The rows come from 6 hidden closed curves, with some noise, and rows from the same curve form a group. Each curve winds through 8 dimensions. The rows are also pushed far along 5 directions, which tell nothing about the answers.
(in the rows, 128 means zero)
Some rows, each with its group after it:
[150  92 179 113 120 222 181 111  68 111 156 164 161  97 142 160 153 118
 124 144 158 222 130 109 169]	K_583
[182  86 169  94 105 164 131 104  91  81 182 143 129 128 163 116 169 109
 149 133 184 164 123 110 125]	K_324
[124 157 121 133 105  97 105 124 118 154 129 128 108 166  66 136 134 118
 124 145  95  82  98 176 118]	K_324
[123 117 148  77  94 133 130 139 104 163 190 151 136 102  92 141 151 103
  96 137 102 137  85 123 143]	K_583
[146 130 149 125 160 123 149 160 108 155 145 121 135  98  80 132 116  81
  96 135  82 146 145 148 147]	K_926
[140 122 121 128 106 182 159 142 155 129 122 136 182  88 120 117 126  98
 131 139 157 167 160 143 105]	K_583
[143 117 116 153 141 143 172 139 164 163 113 139 158 111 123 116 109 106
 108 133 144 159 185 127 111]	K_324
[134 130 150 107 124  96 113 127 152  97 163 139  98 153 145 120 131 130
 128 115 144  96 132 114 126]	K_719
[139 123 145 163 165  99 143 135 156  92 125 136 108 141 161 133  99 115
 126 117 150 134 191 104 125]	K_324
[108  83 129 142  97 118 177 170 129 154  93 125 166  91  55 107 101 138
 145 117 186 147 131 118 120]	K_719
[145 132  89 145 139 190 175 181 122 196  87 105 202  83 125 139 123  79
  86 119  91 204 176 141 116]	K_583
[138  56 206 135 123  84 116 101 162  21 155 133  87 156 163  89  85  95
 156 136 189 118 129 106 118]	K_260
[170 152 119 100 160 168 174 177  72 232 122 125 161 116 100 159 169  81
  64 131  58 172 148 161 145]	K_260
[115 120 135 128 148 123 105 103 152  92 139 135 110 116 189 124 116 142
 123 123 118 120 125  96 141]	K_926
[129 118 143 169 162 103 100 108 114  66 140 143  74 147 153 147 109 134
 136 136 109 102 133 128 151]	K_173
[110 197  57 145 115  99  99 141 105 163  80  96 105 148  77 149 142 170
 140 103  92  70 111 151 119]	K_173
[124 117 135 146 113  77 116 135 122 162 107 116 128 149  91 102 121 130
 132 118 124 107  94 135 113]	K_173
[123 183  46 144 145 132 103 138 143 150  51  80 116 145 146 126 133 148
 133 103  91  86 146 155 106]	K_324
[129 166 105 138 140  95 127 165 114 171  87 102 119 183  90 145 132 120
 124 122 103 102 140 169 111]	K_324
[159 144 153 116 156 171 102  87 124  35 164 116 107 156 209 156 127 134
 117 147  97 126 144 116 142]	K_260
[139 147 155 114 122 131 117 101 119 133 174 142 136 141  97 129 143 133
 133 158 126 124 106 146 131]	K_260
[100 155 127  81 102  97  84 139  59 156 161 151  91 146  96 172 178 127
 135 139  87  86  46 159 144]	K_173
[107 166 122 137 142 142  81 116 140  97 162 136 142 119 167 156 126 131
 131 151  84 124 113 135 129]	K_583
[154 152 142  89 122 138 153 143 117 159 118 132 120 127  97 125 160 101
 107 113 122 125 133 153 137]	K_583
[130 123 103 162  96 156 137 150 141 135  87 112 180 117 117 116 115 109
 140 123 146 158 139 146  95]	K_583
[154 124 141 175 152  77 114 152 138 103 107 114 101 162 145 121 102  76
 116 109 108 114 162 143 112]	K_583
[132 152 118 126 183 123 121 145 135 179 125 117 137  98 119 119 127 116
 102 129  63 123 136 151 148]	K_926
[126 109 106 165 131 157 130 128 184 109  85 114 164 130 183  95 109 138
 157 112 171 156 166 120 106]	K_719
[106 152  89 150 121 148 140 149 126 177  99 114 194  93  97 123 131 167
 157 121 153 162 131 126 116]	K_260
[129  98  95 150  75 130 127 113 118 142  97 104 144 136 106  99 128 173
 142 108 156 123  96 104 109]	K_719
[127 150 142 133 184  85 119 147 153 158 132 126 123 130 133 120 118 125
 106 118  88 110 144 133 143]	K_719
[135  98 166 102 100 171 132 115  76  71 200 163 125 111 129 164 146 106
 148 160 158 166 108 123 143]	K_260
[128 101 130 112 101 114 137 131 126 136 104 123  96 141  90 102 135 136
 131  97 145 101 106 132 142]	K_173
[168 139 169 131 219  49 107 128 140  94 144 139  41 157 168 114 130 103
 114 113  96  68 167 137 154]	K_583
[116 138 101 106 117 151 118 122 110 199 151 152 150  97 104 131 169 152
 121 140 103 125  87 143 142]	K_260
[161 147 132 118 209 113 175 172 127 183  94 126 102 126 140 136 136  84
  73 107  84 134 196 145 150]	K_260
[154 121 183 122 202 108 149 141 119 104 129 125  97 132 167 131 119  97
 112 112 119 150 173 113 162]	K_926
[167  81 171 150 121 173 138  88  77  61 188 168 115 126 139 152 136 113
 137 163 152 170 133 121 152]	K_173
[143 117 102 137 146 132 126 132 137 148  98 109 139 107 137  93 135 147
 140 112 134 121 135 132 126]	K_583
[ 80 174  74 137 152 164 123 129 142 167  90 134 160 106 153 158 134 152
 139 149 105 140 132 145 125]	K_719
[137 173 123 117 133  98  86 113  66 128 167 149  56 159 123 186 163 123
  90 131  40  76  89 143 156]	K_926
[154 107 129 132 101  82 114 136  99 154 137 128 102 161  98 112 146  98
 128 122 135 106 105 147 104]	K_926
[118 180 111  95 156 123  85 123  92 180 170 153 106 125 133 166 180 148
 103 138  45  92  82 148 164]	K_260
[126 148  82 124 109 215 120 117  98 111 133 109 157 100 175 168 141 136
 114 125  90 177 127 109 136]	K_583
[127 120 148 109 133 178  93  77 114  35 166 135 136 110 217 139 144 143
 177 160 169 157 112 109 124]	K_173
[132  42 157 143  87  89 150 129 147 108 124 155 113 124 104  73 115 107
 166 124 232 127 125 118 105]	K_260
[124 128 187 128 131 122 106  77 118  47 166 178  73 169 185 160 137 132
 135 146 137 119 112 112 154]	K_583
[128  98 198 105  79 147 152 126 107 116 158 156 154 128  98 132 132 100
 123 137 159 173  90 121 137]	K_583
[144 108 127 158 115 119 148 154 121 127  88 100 145 165 113 118 113 120
 144 113 168 148 153 131 102]	K_324
[104 150 108 134 140 140 124 151 151 126 114  95 179 100 134 130 100 138
 131 125 115 150 142 117 118]	K_173
[112 210 100 105 130 143  69 113 113  99 169  98 124 149 156 179 140 159
 118 129  53 106 103 121 138]	K_173
[137 125 154 147 118  62 139 148 116 130 110 115 121 157  86 118 111 112
 135 115 156 118 130 126 105]	K_173
[144 110 156 141 106 118 134 112 183  71  96 122 108 148 141  87 103 103
 134 102 165 113 150 127 112]	K_583
[147 196 130  83 191 226 125 107  85 144 200 141 164  86 167 190 171 117
  96 177  47 188 144 146 173]	K_260
[128 168 102  67  96 184 127 140  53 233 176 132 177  98  70 170 188 117
  85 155  48 161  64 156 143]	K_926
[133 131 117 149 145 116 116 122 122 161 132 122 146 125 126 119 129 150
 117 129 102 130 117 122 130]	K_719
[114 163  84 119 109 213 126 113 145 136 125 102 199  93 138 139 122 133
 126 158 103 168 129 141 108]	K_324
[178  63 174 128 100 149 210 149  84 175 141 174 131 128  72 124 153  87
 104 116 181 191 150 124 149]	K_719
[121 126 116 135 122  66 114 131 127 162 102 146  94 161 116 115 149 147
 141 117 141  73 104 142 114]	K_583
[127 114 144 104 106 105 162 170  97 228 111 138 158 131  56 122 152 125
  96 122 113 128  88 146 131]	K_926
[ 96  85  77 163  59 131  87  93 131  81 104 127  95 150 133 117 116 182
 171 119 160  84  78 117 114]	K_173
[126 133  98 155 145 123 142 135 127 194  90 124 143 119 105 117 123 136
 105 127  92 128 129 137 131]	K_173
[151 139 132 126 136  62 133 148 110 180 120 150  58 179  92 130 159 115
  98  92 106  75 130 147 144]	K_719
[143 147  82 127 140 120 109 154 137 148 117 111 144 122 153 120 151 130
 147 120 138 114 147 142  95]	K_324
[ 93  93  98 150  96 145 126 116 176 147  81 111 163  97  86  72  95 158
 162 136 159 117 105 144 111]	K_260
[136 154 154 107 152 127 108 121 112 139 175 143 120 141 139 148 152 130
 106 132  83 130 109 131 159]	K_719
[119 119  67 149 146 138 170 168 159 206  36 109 148  95 103  98 119 141
 118  97 129 121 163 140 124]	K_260
[129 129  70 132 132 159 178 161 144 205  48 101 159 110 124 113 133 141
 104  89 127 154 166 120 124]	K_719
[143  87 185 114 103 151 144 111  93 129 193 168 146 113  87 127 145 128
 130 151 150 165  95 121 157]	K_719
[154 137 133 127 131  59 102 130  86 134 151 157  50 168  93 136 169 119
 137 120 124  61 109 163 136]	K_324
[160 108 119 146 140 161 132 122 130 121 137 131 157 109 177 123 130 111
 116 139 123 161 154 117 110]	K_926
[149  98 124 151  89  77  89 115 116 107 136 125  98 171 122 103 136 122
 155 125 156  89  95 139  92]	K_926
[138 150 110 112 135 150 155 170 106 222  98 126 153 133  96 137 162 104
  98 115  94 152 130 165 140]	K_719
[102 172  52 131 117 208 139 136 111 193 134 136 194  92 140 180 153 169
 114 138  96 180 135 116 133]	K_324
[147 100 136 141 134 140 113 137  87 101 158 143 105 136 132 150 138 105
 134 140 115 133 124 149 145]	K_173
[142 134 205 117 157 101 101 118  79  58 199 150  95 153 164 166 141 131
 130 129 117 133 110 101 168]	K_260
[143 128 148 125 142 135 137 109 103 117 121 122  95 144 128 134 131 136
 108 107 102 130 123 116 166]	K_173
[118 163 104 134 207 134  84 114 165 127 121 108 134 110 205 117 123 156
 132 129  79 115 144 127 141]	K_926
[146 169 129 101 164  63 120 139 138 153 141 134  66 164 140 139 146 121
  89 110  88  67 147 130 132]	K_719
[142  47 163 144  77 175 147  73 141  56 127 141 158 120 135  81 112 136
 192 169 247 163 117 121  97]	K_719
[115 134  79 135  95 134 108 115 140 162  94 108 141 126 121 109 129 163
 114 119  95  95  91 128 110]	K_926
[104 142  78 123 122 166 103 108 135 104 121 130 115 111 168 146 138 166
 143 133 118 105 119 125 132]	K_260
[138  95 114 128 116 111 133 119 170 104 104 101 112 126 119  72 106 126
 161 113 189 109 151 126 101]	K_926
[177 124 155 100 162 158 164 168 125 129 162 118 183 108 173 133 139  62
 109 138 146 202 190 119 104]	K_324
[ 84 187  86 140 123 148  70  93 159  50 139  96 142 119 175 150 102 194
 166 135 118 108 120  99 116]	K_173
[119 102 155 140 135  73 116 140 144 116 126 142 112 135 134 106 123 157
 137 106 150  95 115 107 135]	K_260
[149  94 134 132  84 101 137 143 121 134 105  92 139 153  76  90 115 114
 139 118 161 119 114 137  92]	K_926
[144  65 127 117  69 156 152 120 114 160 143 152 160 105 104  96 153 129
 139 137 189 157 102 121 109]	K_583
[145  83 197 135 154  98 140 137 115  89 146 148 114 137 155 117 121 109
 145 125 174 153 140 108 142]	K_926
[126 165 101 152 195  90 132 142 178 126  78 110  93 139 187 130 101 124
 100  92  97 104 197 109 129]	K_324
[137 117 150 115  83 139 111 115  91 139 163 151 121 154  98 133 164 134
 138 129 134 129  75 144 142]	K_719
[110  85 109 129  39 143 116  92 138 134 127 135 145 157 109  95 143 187
 169 129 198 117  68 116 101]	K_324
[104 186  91  80  92 108 106 126 110 199 131 128 105 154 100 160 165 132
  87 120  59  84  75 143 125]	K_324
[132 127  62 141  86 177 132 128 119 138  72  95 152 120 114 114 140 149
 160 119 155 133 127 148 101]	K_324
[137  80 139 161 161 123 165 172 132 112  93 128 148  95 131 113 100  92
 153 130 175 163 178 137 119]	K_173
[112  88 105 117  80 133 136 117 163 145 129 146 143  98 115  94 128 143
 141 135 178 115 112 120 103]	K_926

New rows. What belongs after each?
[134 114 188 113 111 167 125  77  85  58 182 170  97 158 166 166 149 130
 141 143 155 164 104 106 166]	K_719
[143 115 117 150 158 105  95 104 161  83 124 127  93 124 164  92 122 152
 157 119 146  84 141 128 129]	K_583
[174  98 171 150 153  97 168 129 127 135 138 159  93 145 124 118 126  84
  94 115 140 142 172 118 141]	K_324
[122 134 128 113 143 160 142 128 160 105 138 123 168 110 179 135 117 121
 132 150 155 163 166 110 107]	K_719
[145 128 162  84  51 134 125 102  75 122 161 160  90 150  57 134 182 124
 138 127 147 100  65 155 144]	K_583
[119 159  95 151 128 129  86 112 111  81 132  99 129 139 168 156 120 175
 147 121 112 120 122  97 122]	K_719
[165  86 172 152 106  79 168 160  67 146 110 142  95 144  13 109 137  98
 144 109 172 120 120 162 142]	K_173
[127 123 105 113  88 177 153 147 111 200  96 105 192  94  64 109 138 115
 117 130 114 164 100 155 120]	K_324
[145 102 155 160 114  87  93  98 138  77 129 107 109 176 146  96 106 134
 147 120 148 110 107 112 110]	K_173
[135 109 128 133 130  12 117 158 134 190 109 146  68 170  84  96 141 111
 115 106 126  47 109 151 110]	K_583
[156 118 192 143 198  96 170 155 131 108 107 137  84 144 147 134 104  66
  84 102 102 145 188 123 165]	K_583
[135 148 102 136 129 178  81 104 139  63 141  90 174  97 217 127 121 132
 149 126 117 166 132  98 104]	K_324
[125 125 142 122  86 114 134 157  71 173 136 141 142 154  66 152 153 107
 133 133 131 144  88 155 125]	K_719
[135 137 128  89 124 207 119  96  97  93 193 156 145  86 163 158 170 153
 148 152 141 159 117 116 154]	K_324
[116 161  87  80  87 170 140 139  83 181 155 138 144  99  76 167 173 158
 115 137 111 123  97 135 140]	K_719
[132 101 105 123  88 200 141 130  81 118 149 126 159  87 129 153 137 126
 124 127 129 184 115 105 139]	K_583
[162 117 187 121 131  91 139 164  77 133 181 148 127 124  94 143 140  59
 110 130 121 156 128 135 133]	K_324
[128 121 119 103  47 118 113 143  74 125 147 125 133 140  86 141 160 118
 155 124 160 123  76 136  98]	K_324
[134 100 171 159 113  53 140 139 120 133 107 123 124 151  73  98 104 116
 145 121 169 117 115 127 108]	K_173
[131 128 113 133 131 143  93  85 143  86 128 126 124 139 201 117 141 169
 159 132 154 115 121 110 116]	K_583
[135 113  58 171  87 169 142 153 119 180  80 102 198 117  87 110 135 148
 162 131 164 158 136 156  85]	K_324
[117 127 109  86 104 138 149 154 119 215 101 119 152 124  81 110 161 143
 120 116 128 123  96 148 130]	K_324
[ 93 181  59 130  99 100  50 125 140 101  98  79 122 138 165 131 128 156
 156 105  99  74  89 125  88]	K_324
[151 119 126 148 190  71 126 162 185 107 107 100 111 142 208 107  88  81
 103 104 119 119 202 104  94]	K_583
[145 161 145  83 166 178 154 132  86 128 175 156 120  94 151 181 165 109
  98 137  97 165 156 120 173]	K_324
[128 181 125 131 165  63  93 126 104 121 148 120  69 177 161 172 134 149
  94 100  61  85 125  97 149]	K_719
[118 164 109 104 136 128  98 123 163 130 108  92 132 129 170 113 129 141
 114 104  91 106 118 118 123]	K_583
[114 144  81 151  55 143  47  90  76  70 174 129 132 145 144 159 158 178
 190 139 143 109  58 122 102]	K_324
[146  63 200 120 101  78 162 132 144 126 133 139 117 154  83  80 104  81
 128 130 189 135 126 128 113]	K_260
[127 148  92  97 166 143 166 174 147 218 100 123 168  86 111 117 147 123
 116 130 126 140 164 152 121]	K_926
[148 139 135 126 121 155 124  89 128  90 128 122 105 147 145 131 128 116
 118 134 118 126 135 131 129]	K_324
[ 96  94 118 109  55 146 138 124 137 122 131 138 155 105 104 116 126 157
 157 133 190 132  91 107 107]	K_926
[138 100 117 116 107 175 164 145  98 150 139 149 154  88 104 139 148 106
 135 146 159 170 137 140 128]	K_260
[168 133 176 113 150  56 174 160  75 210 152 180  56 163  59 155 160  66
  55 108  81 110 138 148 167]	K_324
[127 158 134  96 147 134 119  98 141  98 144 134  99 121 157 132 143 146
 133 132 130 107 133 118 141]	K_173
[136 187 113 134 196 106 120 119 131 119  81  94  80 156 177 146 125 141
 100  98  71 100 162 115 151]	K_173
[185 103 164 109 131 173 158 145 100  79 146 106 164 121 179 131 137  75
 134 126 173 204 174 107 109]	K_324
[159 136 116 143 171 153 112 121 135 110 138 119 141 123 173 125 133 120
 130 145 109 135 162 143 121]	K_260
[164 116 219 135 202  59 147 140 100  94 136 157  52 172 148 142 128  81
 103 113 119 121 162 128 170]	K_583
[159 103 132 138 120 138 141 141 116 145 127 126 165 131 140 118 137 111
 122 133 139 155 137 128 101]	K_926
[104 149  89 151 164  46  88 162 150 122  91 100  83 130 126 118 107 151
 149  94 107  51 131 134 123]	K_583
[131 104 107 139  50 149 177 172 107 196  81 135 167 118  43 124 139  90
 117 113 150 158 118 157 103]	K_583
[156 140 155  94  90 205 170 133  80 143 161 158 160 116 110 172 165  73
  91 145 116 195 130 145 139]	K_583
[111 111 134 122 137 154 152 133 147 171 109 123 183  89 112 102 116 141
 125 138 130 161 120 125 133]	K_719
[110  89 118 102  58 157 146 131 141 125 142 131 178  98 106 107 130 143
 167 142 211 152 108 113  93]	K_926
[154 103 136 149 141 164 164 150 112 114 123 128 162  97 134 136 117 105
 117 134 135 177 168 122 126]	K_926
[164  94 139 108 128 252 163 109 152 102 139 103 211  56 183  95 121 114
 116 128 146 227 161  95 136]	K_583
[145  80 159 136  99 147 147 121 108  59 137 131 121 126 146 128 118 114
 146 117 183 163 138  96 129]	K_583
[132  92 127 146 151  44 127 152 220 113  99 108 116 137 151  55  86 100
 157 113 198  89 181 124  70]	K_926
[144 133 109 134 121 174 146 139 148 137 119 134 152  96 118 123 128  93
 111 127 115 148 158 150 124]	K_583
[103 177 115 141 143  54  78 143 178  98 102 116 100 156 145 119 112 134
 154 115 123  52 133 151  95]	K_583
[126 103  92 154 134 193 160 156 137 138 116 112 201  41 128 125  98 103
 125 140 129 199 169 120 117]	K_926
[122 152 103  77 137 187 155 151  98 241 125 129 191  77 107 141 172 119
  92 141  77 174 105 147 144]	K_173
[176 124 185  94 202 109 168 159 131 106 139 132  96 125 165 125 135  72
 107 114 141 143 197 125 149]	K_324
[114 154  86 164 125 154  86 122 140 115 126 123 152 120 162 143 123 130
 137 140  92 129 122 144 111]	K_583
[ 91 195  65  84 120 148 107 132 146 194 138 125 154 135 148 160 160 164
 110 140  86 107 110 133 113]	K_324
[156 173 116 122 184 155 146 132 127 141 133 135 117 122 156 159 142 104
  96 136  87 140 187 144 143]	K_324
[100 185 111 108 163  66 125 151 148 164  95 121  75 138 100 139 126 142
 105 101  83  60 135 138 147]	K_173
[144  63 145 134  47 168  87  53 129  30 160 122 131 127 147  75 132 171
 191 129 206 129  69 100 115]	K_583
[148 125 103 172 118 132 103 125 157  80 120  90 138 138 128 101  98 142
 157 116 147 116 153 130 102]	K_173
[121 118 138 145 169  67 128 153 140 134  87 117  89 141 124 107 112 127
 135  97 130  99 143 128 141]	K_926
[152  97 144 148 149  81  74 103 143  57 162 108  91 151 194 101 110 125
 140 118 127  99 126  98 116]	K_583
[ 98 131  75 141 130 231 124 112 119 116 122 119 178  71 166 160 120 172
 133 145  97 177 128 111 153]	K_173
[160  89 132 117  66 134 143 138  67 176 155 144 143 135  72 124 164  98
 123 137 149 150  88 144 111]	K_926
[159 110 164 125  98 160 145 127  67  86 165 131 135 160 127 162 145 110
 140 138 165 181 130 118 129]	K_324
[140  97 140 129 120 135 133 119  98 105 142 141  89 151 141 147 132 114
 111 126 118 132 122 120 148]	K_173
[ 90 156  90 130 130 115 112 128 152 170  67  94 121 138  88 115 108 156
 120 118  79  81 101 156 135]	K_260
[151 172 105 134 191  64 112 162 122 178 105 109  79 157 146 141 133  85
  73 104  39  87 156 147 127]	K_926
[137 131 110  97 153 178 147 125 110 180 140 135 140  82 119 126 156 123
 119 137 109 160 133 139 158]	K_926
[136  85 125 136 112 160 133 149  84 120 145 145 129 117 116 147 140 105
 137 141 134 151 120 148 138]	K_173
[145 123 143 145 179  83 108 149 174  90 143 100 135 123 173 101  86  80
 134 131 130 130 178 124  95]	K_926
[128  98 137 148 101 158 149 113 150 105 136 131 163 150 144 122 113 149
 152 142 193 167 150 106 108]	K_324
[176  95 192  92 164 190 177 125  94  87 182 160 124 105 170 155 144  76
 100 150 136 195 174 112 166]	K_260
[142 146 105 125 141  71  93 126 134 135 121 103  75 163 133 111 132 107
 128 112 107  78 127 143 110]	K_926
[142 128 154 137 187  67 117 153 128  78 126 110  75 139 161 129 108 110
 129 101 119 102 164 110 141]	K_583
[147 106 127 162 151 130 146 146 166 156  94 103 173 151 129  89 107 129
 137 131 156 150 166 141 101]	K_324
[111 157  82 142 158 119  90  96 184 111  96 108 125 119 192 103 118 166
 152 132 132  90 142 124 101]	K_173
[145 157 151  77 166 110 126 137 101 119 157 141  75 137 144 152 166 112
 116 120 110 103 138 135 155]	K_324
[158 114 114 142 143 169 130 140 103  99 136 125 130 119 149 143 137 108
 140 136 132 152 158 143 130]	K_173
[111 143 135 126 128 132 137 129 101 162 122 133 129 118  62 137 133 152
 131 130 110 125 101 146 160]	K_260
[134 144 126 115 156  77 169 171 140 226  92 137 123 112  55 108 134 106
  95 116 112 103 146 160 128]	K_173
[146 113 187 118 153 131 141 132  82  72 179 148 105 123 152 167 124  85
 113 133 122 169 144 106 160]	K_926
[129  99 129 130  86  95 106 119  98 112 134 133  96 159  96 111 149 143
 181 124 189 100  88 139 117]	K_926
[137 136  85 114 147 210 160 150 118 158  99  93 195  86 166 133 141 129
 132 124 135 202 169 119 120]	K_926
[133 178  89 135 216 123 131 180 154 184  94 106 146 105 142 137 120 103
  96 131  54 116 187 168 126]	K_260
[166  94 120 139 127 161 160 127 118 135 120 142 134  96 130 108 146 117
 132 116 163 156 157 126 132]	K_324
[142 126 132 120 154 160 125 135 150 100 167 106 176  89 176 123 107  87
 129 149 129 180 165 114 108]	K_926
[ 96 145  94 129 133  79 130 170 155 209  59 109 143 134 101 109 124 162
 111 101  99  81 109 137 116]	K_926
[ 92 159 100 124 115 170 129 118 126 146 105 112 166 107 107 140 130 197
 138 124 117 134 103 117 148]	K_260
[133 159 136  99 136 152 122 102  83  97 134 111  95 155 163 169 148 155
 109 113  93 132 113 100 162]	K_719
[116 155  96 150 122 132 114 155 120 174 114 130 155 119 106 148 134 109
 114 131  82 130 117 162 117]	K_583
[127 170  71  82 124 139 108 145 111 186 119 111 134 119 146 137 183 144
 120 111  97 105 107 137 119]	K_324
[161 132 151 147 145 126 130 121 120 103 118  94 124 156 138 118 114 123
 118 108 117 147 147 113 132]	K_173
[146 128 192 109 138 119 148 131  69 149 183 164 111 127  49 149 148  98
 122 157 115 142 106 164 168]	K_260
[136  77 150 150  97 150 125 113 149 105 145 134 169 115 123  88 116 143
 161 133 182 158 115 117 120]	K_719
[132 121 161  90  76 219 143 120  87  99 187 143 201  87 124 153 151 123
 148 159 164 208 101 117 133]	K_583
[177  66 154 125  96 148 183 139  82 154 137 162 126 102  75 108 162  95
 129 117 184 166 135 135 138]	K_324
[168 142 137 144 166 102 121 123 128  91 100 101  78 175 154 120 126 101
 126 111 115 103 166 146 122]	K_324
